The rows come from 4 hidden closed curves, with some noise, and rows from the same curve form a group. Each curve winds through 6 dimensions. The rows are also pushed far along 5 directions, which tell nothing about the answers.
Known rows, each followed by its group:
[ 47 -68  38  13  27   1  32  13 -29  15   7  10  13  -1 -22 -36 -38 -27
 -12  39]
B
[-37  50   7  51  51 -16  26  -4  -2  -8 -15   7  58  -8 -21  25  34   4
   5  24]
B
[ 31  22  33   8  44  27  40  -4 -29 -40  15  37  73  23 -26   0  35 -35
   5  39]
D
[-29  -6  38 -22  49 -13 -43  32 -16 -44  21 -33   2  13 -13  -1  -4 -26
  -5  31]
D
[-29  39 -23   0   2 -13  15 -11  29  -4 -17  10  16   3   2  21  43 -10
   0  -7]
T
[ 13 -25  17 -30 -22  40  -3  11 -26  29   5   1 -12   1  18  -7 -23  11
   8 -25]
D
[-21  19   4 -36   8   3 -38   3  19 -54  12 -10 -15  25  12   9  10 -27
  -5 -19]
B
[  7 -27  -5  -3 -26  -8 -12  14 -11  41 -12 -28 -26  -7  -2 -16 -32   9
  -2  -9]
E
[-18  26  -9  -6  11   8   9 -13  26 -40   8  13  13  10  15   8  24 -15
  -2  -8]
T
[-20 -21  12  30  15 -23  17   1  20  17  -3   5  -4 -14  -2   1 -17  28
  -7  15]
E
[  9  50  -5  -4 -26  24   9   1 -20  25  -8   8  24  19  -2  20   8  24
  18 -28]
B
[ 51  25 -40  -8 -57  33   3 -30   5  20  -8  26  -7  15   1   2  -8  18
  18 -44]
T
[ -4  -5  -3 -16 -11 -28 -41  11  14 -33   4 -24 -35   7  -2  -3  10 -10
 -16   6]
E
[  0 -39 -32  22 -16 -30  24   0  11  11 -19   6   9 -40  -3 -12 -18  14
 -11  35]
D
[-102    1   -4    8   19  -24   23   15   22   64  -18  -19   20  -35
   20   17  -25   36    7    8]
E
[ 58   0  19 -11  15  40   3  12 -63 -27   2   4  44  21 -22 -17 -13 -46
   7   5]
E
[ 33 -30 -27   3 -24  13  38  -1 -16  74 -25   0   9  -6  -5 -27 -41  -9
   9 -14]
E
[-39   9   6  14  -8 -15  21   1  18  21   3   3   7 -15  11  10  10  41
  -2  17]
T
[ 14  18 -17 -22 -27  20 -23 -18 -10  -1  14  -5 -14  -1   6  -1  25  -8
  11  -7]
B
[ 17 -32  33 -26   2  12 -32  19  -4 -14   9  -5 -51  23  12  -3 -17  -8
 -10 -34]
D
[-35   4  -3  53  59 -30  39  -1   6  22 -17  -4  56 -21 -28  -3 -10  -6
   4  43]
B
[ -7  20 -13  10 -11 -13  15  -5  13  -4  -9  15  27   1  -9  10   0  15
   0  12]
T
[ 18 -74   9   3  28 -50   3  35   8 -17 -16 -12 -19  -1 -14 -27 -44 -28
 -31  25]
B
[  0  -2  -4  -4 -15 -16 -25  10  -3   7  -7 -14 -29  -5  -4   8   8  11
  -4  -4]
T
[  9  -7 -35 -24 -26  27 -27 -11  13  20   0 -15 -48   7  23 -12 -32  -3
  16 -60]
T
[ 34 -21  -9  18  10  16  42 -13  -5  39  -2  24  21  -1  -9 -16 -29   0
  14   3]
E
[ 54  -5 -30  -1 -20   2   6 -18  16 -18 -15  26 -26  11   1  -2  31 -27
  -8 -27]
D
[ 25  36 -18  -2 -21  50  12 -22 -32 -14  10  14  29  -5  14   2  29  -3
  15 -12]
T
[-10  33  -6 -26 -25  55 -10  -7 -21  -2  12  -4   9   5  29   5  -5   9
  19 -40]
T
[-17  29   9 -12  -3  30   1   9 -36  -7  -1  -2  43  -4   7  10  -4   2
  11  -3]
E
[-20   7 -49   5 -36 -14  10 -19  23   4 -14   4  10 -28  13   1  -2  17
  -2   6]
B
[  6   6  18 -25   1   8 -20  -4  -3 -44  27   1   2  13   0  -2  19 -20
  -4  19]
B
[ 21  45   6   2 -35  66  26 -18 -43  29  10  28  55   8   2   8 -21  39
  32 -19]
D
[  1  24 -59  32 -10 -39  23 -31  44   2 -23  16  17 -10 -18   3  13   2
  -1  14]
D
[ 32 -29   0  -4  14 -33   6   6  11  -3   6   1 -12  12 -27 -17   9 -24
 -11  36]
D
[-23 -44 -63  40  -8 -33  32 -22  52  60 -27  -2  -7 -40   4 -26 -72  29
   6   1]
E
[-45  23 -13   0  -4 -25 -29  -9  43 -38   8  -9 -18  -4  12  15   8  21
  -5   0]
E
[-55  40  44 -12  29  21   9   9  -6  21  22   2  32  16   6  26   7  22
  19   1]
E
[ 31 -42 -11  14  35 -30   3  13  -4  -4  -3 -15   8   4 -34 -32 -48 -27
  -3  34]
B
[-54 -14  11   9  39 -65  -6  29  28  -4 -19 -26  -3  -3 -14   4 -10 -12
 -23  28]
D
[ -4 -17 -28 -23 -46  -1  -1  -3  10  25 -14  -3 -27 -17  24  -3  -1   3
  -7 -22]
B
[-24  48   9   4 -12  18  -9   3 -19  -5 -10   1  30   4   4  24 -11  23
   8 -25]
D
[-59   9  19  17  31 -21 -24   8  16  -1   5 -19 -22 -15   9  22  11  25
  -1   0]
E
[ -6  -4  31  13  31  -5   1  10   0  15   7  -5  -7  15 -13   2 -10   3
   2  -1]
B
[ -2  29   9   0  -3 -14 -11   4  -1 -37  -6   9  -8   0   0  28  72  -5
 -15   3]
D
[ 11  29  -6 -22   6  15 -15  -6  -3 -47   9   6  15  22  -2   4  18 -32
   3  -6]
B
[ 24 -31 -11 -18 -16  13 -31  10 -21  30  -7 -33 -32   7  -1 -28 -58 -13
   7 -29]
E
[  0 -20 -37   8   3 -35  22 -15  46  -7  -5  12   3  -6  -7 -17 -10 -10
  -8  25]
E
[-38  -5  34   2  24  11  -6  20  -8  17   1 -18 -14  -4  20   7  -7  11
   1 -24]
T
[ -8  -6 -26   2 -34 -21   0   2  10   8 -20  -2  -8 -20   6   5  -6  20
  -9   0]
D
[-37   7   4 -22 -15  -3 -11   7  15  -6   9  -3  -1  -2  15   9  -3  22
   0   6]
D
[ -7  25  -5  -9 -13 -11 -29   2  -1 -28   8  -9  -8   2  -3  14  22  10
  -2   8]
B
[ -2  29  11  -6  -2  41  26  -6 -29   1  23   8  47   2   9  -2   8   7
  16  14]
T
[  1  -1 -23  10   7   4   6 -15  13  -1   2  -3 -11 -10  11  -8  15  -9
   3  -9]
T
[ 21  -8 -33  23  -3 -54  12 -13  41 -42 -19  24  -2  -5 -20   2  34 -14
 -24  32]
T
[ 31  -6 -37  15 -34  21  39 -29  16  29   0  27   9  -6   9 -18 -26  22
  12 -13]
T

New rows, each followed by its group:
[-28  38  12  -2  -6  13 -26  -6   6 -37  22  -3  -6   5  16  20  25  28
   4 -10]
T
[-71  37  -5 -19  -4  -9 -20   5  24  -4  -3 -20   2   1  19  20   8   9
   1 -14]
E
[ -2  50  33   5   6   7 -11  -1  -7 -34  14   3  15  27 -13  20  47  -1
  -1   2]
E
[ -8 -35  27   0  35 -14 -24  29 -24 -51   0 -13   3 -17  -5  -5  -3 -19
 -18  32]
D
[-46   0  19  33  27 -22  15   3   4 -43  -5   9  41 -32   2  10  14   4
 -20  45]
B
[-17   7  12 -25 -42  42 -23  -4 -19  16  16  -8  -8  -5  27   3 -35  31
  14 -27]
B
[ 27 -62 -33  36   7 -27  40  -7  10  18 -26  16  -1 -44  -7 -23   6 -12
 -14  32]
D
[ 31 -27 -38  -8 -29 -53   2 -10  54 -25  -8   5 -44   6  -7 -16  30 -24
 -29  17]
E
[-25   5  -1   9 -15 -12 -10   8  -1 -11 -14 -10  -2 -19   9  10   6  15
 -11  -2]
E
[ 13   9 -38   8 -13  10  39 -26  10  56 -10  14  12 -10  -3  -3  23   2
  19   0]
D
[-15   3  31 -15   8  28 -42   9 -13   7  25 -27 -36  14  16   2 -23  19
  14 -34]
T
[-22  47 -22  10 -10   9  23 -21  10 -10   5  16  51  -4   2  11  13  18
  13  15]
T
[-11  67  24 -10  27  17 -31 -10 -19 -64  32   8  17  12  -4  38  81  -6
  10  14]
E
[ 30  -1  -4  15  15 -30  17  12  -9 -30 -17  12  19   3 -23   2  32 -25
 -18  27]
B
[  2 -37 -29  23  -1 -24  15  -4  24  65 -28  -9 -26 -13  -7 -16 -46   6
   2 -18]
D
[ 26   6  27  -8  -6  38  -8   5 -52  15  24   2  14   1  -6   2 -11  22
  20   8]
E
[ -3  33  25  16  28   5   2   6 -17  -6  -9   3  22  17 -14  20  19 -11
   3 -10]
D
[-35 -26  -3 -27  -6  -3 -19  22   8  18 -15 -22 -22  -3  23  -4 -45  -2
  -4 -30]
D
[ 23  56 -17  34 -16   2  32 -25 -16 -18  -6  23  60  -5 -26   9  56   2
   3  34]
E
[ 30   2  25  -2  -8   0 -17   9 -17 -11   9   2 -13  20 -13   4  -2   8
  -4  -3]
D
[ 23  36 -29 -10 -18  -9 -22 -26  29 -25  11   6 -23  22 -10   9  40  -8
   6 -10]
D
[ 33  22 -16  18 -25  24  25 -24 -27  22   9  26  29 -17  -8   7  22  31
  20  16]
E
[ -9 -10   6  24  16   0  11   3 -10  11 -13   3   2 -23   3   6  15   6
  -1   1]
D
[-16  -8  26  20  25 -33  -7  22  -3 -30 -16 -13  -4  -8  -8   8  32 -16
 -27  18]
E
[ 26 -13  33 -44   1  30 -15   9 -30 -14  26  -4   2  24   0 -16  -8 -35
   1   6]
B
[-17  19   4  -8   2  17 -33  -5  -7 -23  15  -4 -19  -7  16  19  17  16
   9 -18]
E
[ -9  15 -27  -3  -5  21  20 -12  -5  17 -14   9  26 -13  10   4  13  -8
  13 -11]
D
[ -94  -42  -13   26   18  -62   11   27   45   59  -41  -34    0  -32
    8   -6 -101   34  -12    1]
D
[-16  39  77 -11  55  30 -16  20 -35 -59  46  -6  38  35  -8  13  22 -11
   6  24]
T
[ 32  38   3 -32 -49  39  -4 -12 -18  11  24  12  -7  24   9   9  33  20
  15 -18]
T
[ 69  -8 -20 -10 -12  31  33 -27 -19   9   4  26  22  10 -13 -24  18 -45
   8   9]
B
[-17   4   6  13  -1  -6  14  21 -25  47 -22 -12  19 -12  -4   7 -16  22
   6  -2]
B
[  6   4  37   7  28  28  19   6 -25  -7   2  14  37  15  -4  -2 -15 -13
   3  -2]
B
[  3   0 -50 -13 -41  19  26 -33  42  42   4  10 -22  -1  32 -15 -11  16
  14 -35]
T
[ 13  27  22 -19  -2  33  -3 -18  -1 -44  27  22  13  25   6   6  27 -18
   2  -4]
B
[ 24  13   1 -11 -38  64 -12  -9 -38  32  11  -1  -8   4  21  -3 -35  31
  27 -52]
T
[  7 -17 -41 -12 -15  22   5 -17  10  47  -7  -3 -19 -13  14 -16 -15  -5
  18 -29]
D
[-15   9 -14 -15 -21  43  -6  -7 -11  66 -10 -11 -17  -4  22   4 -25  21
  29 -57]
D
[-24 -15  51 -33  15  15  -9  24 -23  -1  20 -14  11  14   7  -6 -23 -14
  -4  11]
B
[ 24   5  17  -5   8   0  -5   3 -10  -3  18   1   9  25 -23  -6 -15  -2
   7  14]
D
[-12 -13  11 -11  -3 -32 -27  17  26 -24  -9  -5 -39  10   2  13   9   2
 -20 -10]
T
[ 13   7  28  -2   4   3  -9   8   1 -14   0  -3 -13  28  -6   1   8 -11
  -8 -17]
E
[ -6 -20 -24 -17 -19 -17 -13  -2  11 -20  -5  -8 -17 -18  11  -9   9 -18
 -15   9]
B
[ 30 -18  -8   7   4 -27 -21  10 -12 -17  -7 -15 -28  -6 -16  -4  20 -16
 -13  11]
B
[  5 -23 -20   9   8  -6  41 -12  14  65   1  11  10  -9  -7 -16 -27  13
  16  15]
E
[  1   0 -10  31   8  10  26  -6 -13  48 -22   5  16 -18  -5   1  -8  10
  12 -12]
D
[ 27  15  15 -14 -11  24 -11  -7 -12 -24  34   4  -8  16   3  -3  20   7
   8   5]
T
[ 21  18   6   7  15  22  22 -12 -23  25  12  11  29   3 -19  -1  30  -4
  21  18]
D
[  4 -12   6   7  39 -23  20  -2  29 -51   6  23  19   8 -13  -3  32 -34
 -16  39]
D
[  4 -17 -22  28  -3   8  58 -20   3  68  -8  20  28 -30  -5 -12   3  24
  17  25]
D
[-38  33  13  12  22   8  20  -6  11   1  -2  20  19  -4  14  30  39  10
   4  -8]
E
[-50  36  31 -20  -7  10 -10   5  26   3  13   1 -23  20  31  29  28  31
   0 -36]
T
[  6  -1 -13  21  -7 -27  16   3  -6 -20 -19  11  25 -23 -12   4  17   1
 -15  33]
D
[  5  -3 -15 -30 -24  -2  -4  -6  26 -29  16   5 -30   6  25  -3  34  -7
 -12  -3]
T
[ 42  14   0  -9  -5  11 -20  -5 -14 -10  15   2  -2  26 -23  -5  -8  -4
  13  -2]
T
[ 13  -8  15 -16  -2  17 -25   7  -5  -3   7 -10 -47  11  18   3  17  -7
  -2 -37]
T
[  3 -10  24  27  28 -16  22   6 -15  10  10   6  23 -12 -22   1  11  14
  -1  49]
E
[ 32 -11 -20  -5 -10  35  11  -8 -28  25 -12   6   3 -11   6  -9   1 -15
  13 -20]
D
[  7  -2 -14  39  -4   2  46 -17   0  33   6  14  34 -23  -7 -13 -13  34
  10  33]
T
[-61  65  -8  -4  -8  32  11 -17   7   7  17  -2  34  -6  29  22  25  31
  21 -13]
T
[-23 -12  76   6  36  12  -1  41 -44   3   9 -13  16   5   0   6 -20  13
  -5   8]
T
[-78  40  34  -7   5   2  19  10  24  -4   5   8  22   5  32  33  31  31
  -6  -8]
T
